The rows of each matrix lie in a flat space through zero, up to rounding. After each matrix: how many dimensions does the smallest such space have?

[[ 68 -26  23  13  54  37 -34  27  -5 -58  65]
 [-26 -47 -16   1  30 -26  12 -38 -11 -15  22]
 [ 23 -16  -2  14   9 -15  -9  10   8 -28  39]
 [ 13   1  14  -3   4  19  -8   7  -2 -11  -3]
 [ 54  30   9   4  43  63 -25  39 -14  18  23]
 [ 37 -26 -15  19  63   7 -14   8 -12 -15  73]
 [-34  12  -9  -8 -25 -14  16 -15   1  28 -36]
 [ 27 -38  10   7  39   8 -15  -2  -5 -48  44]
 [ -5 -11   8  -2 -14 -12   1  -5   7 -20  -5]
 [-58 -15 -28 -11  18 -15  28 -48 -20  42 -23]
 [ 65  22  39  -3  23  73 -36  44  -5 -23   9]]
 | 4

[[ 34  65 -46  29  64  60 -54   6  13 -15  37]
 [ 65  65  -4  70  46  16 -83  38  57  39   9]
 [-46  -4  23   1 -16  28  24 -30  20  -6   5]
 [ 29  70   1 -73  76  41 -77 -26 -32   1 -20]
 [ 64  46 -16  76  32 -87 -73  64  77  83  27]
 [ 60  16  28  41 -87   0 -14   0  84 -38 -28]
 [-54 -83  24 -77 -73 -14  92 -37 -66 -50 -37]
 [  6  38 -30 -26  64   0 -37   0 -20  15  22]
 [ 13  57  20 -32  77  84 -66 -20 -30   8 -25]
 [-15  39  -6   1  83 -38 -50  15   8  81  27]
 [ 37   9   5 -20  27 -28 -37  22 -25  27 -26]]
 | 6

[[-19   1  -8   6  17 -21  -6   7  -3  24   0]
 [  1  -1   0  -3  -4  -7   4  -4  -2   2   5]
 [ -8   0  -4   3   8  -9  -3   4  -1  10   0]
 [  6  -3   3  -6 -12  -8   8 -10  -3  -1  10]
 [ 17  -4   8 -12 -27  -4  16 -19  -4 -13  16]
 [-21  -7  -9  -8  -4 -73  16 -17 -17  47  35]
 [ -6   4  -3   8  16  16 -12  14   5  -2 -16]
 [  7  -4   4 -10 -19 -17  14 -16  -6   1  18]
 [ -3  -2  -1  -3  -4 -17   5  -6  -4   9   9]
 [ 24   2  10  -1 -13  47  -2   1   9 -39 -14]
 [  0   5   0  10  16  35 -16  18   9 -14 -24]]
 | 2

[[ -6  35 -44 -30  -3 -74 -12 -33 -16  12 -42]
 [ 35 -35  14  15 -27  36  -6   5  54  50 -36]
 [-44  14  47 -21  17  17 -15 -26  -7 -10  17]
 [-30  15 -21 -38 -46 -10  23  -7 -13  27  28]
 [ -3 -27  17 -46 -45  -3  29   3 -39 -55  12]
 [-74  36  17 -10  -3 -47  34  -3  -9  30  33]
 [-12  -6 -15  23  29  34 -39  47  -8  -9  14]
 [-33   5 -26  -7   3  -3  47 -31  11   7  37]
 [-16  54  -7 -13 -39  -9  -8  11 -19  49  33]
 [ 12  50 -10  27 -55  30  -9   7  49  41 -24]
 [-42 -36  17  28  12  33  14  37  33 -24  -5]]
 | 9

[[ 13  31  -3  -7   9   0 -14  -5   2 -13   9]
 [ 31  73  -7 -21  22   4 -34  -7   5 -32  24]
 [ -3  -7   0   6  -2  -3   3  -2  -1   3  -4]
 [ -7 -21   6 -23  -5  23   9  27   3  10  10]
 [  9  22  -2  -5   6   0 -10  -3   1  -9   7]
 [  0   4  -3  23   0 -21  -2 -22  -3  -2 -13]
 [-14 -34   3   9 -10  -2  16   3  -2  15 -11]
 [ -5  -7  -2  27  -3 -22   3 -22  -4   2 -17]
 [  2   5  -1   3   1  -3  -2  -4   0  -2  -1]
 [-13 -32   3  10  -9  -2  15   2  -2  14 -11]
 [  9  24  -4  10   7 -13 -11 -17  -1 -11  -2]]
 | 2

[[ 19  -9 -12 -17  38   6 -13  14 -45 -18  -2]
 [ -9  -7  -8  -2   7  27  -2  36  -7  10   2]
 [-12  -8  19 -10  36  -4  -7  -4   4 -31 -21]
 [-17  -2 -10 -18  39  13  -4   2  -5 -22 -17]
 [ 38   7  36  39 -81 -17   6 -10  47  42  24]
 [  6  27  -4  13 -17 -35  44 -19  16 -31   9]
 [-13  -2  -7  -4   6  44  -2  31  28  14  -8]
 [ 14  36  -4   2 -10 -19  31 -52  59 -30 -12]
 [-45  -7   4  -5  47  16  28  59  -7 -44 -11]
 [-18  10 -31 -22  42 -31  14 -30 -44 -46  -7]
 [ -2   2 -21 -17  24   9  -8 -12 -11  -7 -10]]
 | 6

[[-19 -16 -15 -10  -4   0  -9  11   2  -5 -24]
 [-16  -9  -5 -14  -6   3 -27   9  -1   2 -20]
 [-15  -5   9  -2  -4  -5 -14 -13  -5  15  -1]
 [-10 -14  -2  12  18 -13  23   2   6  -2  -7]
 [ -4  -6  -4  18   3 -13  34 -18   0   3   9]
 [  0   3  -5 -13 -13  15 -10   2  -4  -3  -3]
 [ -9 -27 -14  23  34 -10  77   5  11 -18  -9]
 [ 11   9 -13   2 -18   2   5  -3   4  -5  13]
 [  2  -1  -5   6   0  -4  11   4  10  -4   8]
 [ -5   2  15  -2   3  -3 -18  -5  -4  12   2]
 [-24 -20  -1  -7   9  -3  -9  13   8   2 -17]]
 | 6

[[ -4  41 -25  10  -8  -8 -12 -43  10 -24 -40]
 [ 41 -33  -2 -27  -1  23   4 -28  38 -10 -13]
 [-25  -2  24 -23 -12 -52  28  17   5  37  -3]
 [ 10 -27 -23  81 -13  35  15  -9 -31  40  16]
 [ -8  -1 -12 -13 -26  -5  22  28 -16  36  -6]
 [ -8  23 -52  35  -5  41  30 -20 -28 -11   8]
 [-12   4  28  15  22  30 -21   3   9  -8 -39]
 [-43 -28  17  -9  28 -20   3 -10  65 -10  15]
 [ 10  38   5 -31 -16 -28   9  65  25  20   5]
 [-24 -10  37  40  36 -11  -8 -10  20  -7  14]
 [-40 -13  -3  16  -6   8 -39  15   5  14 -32]]
 | 9
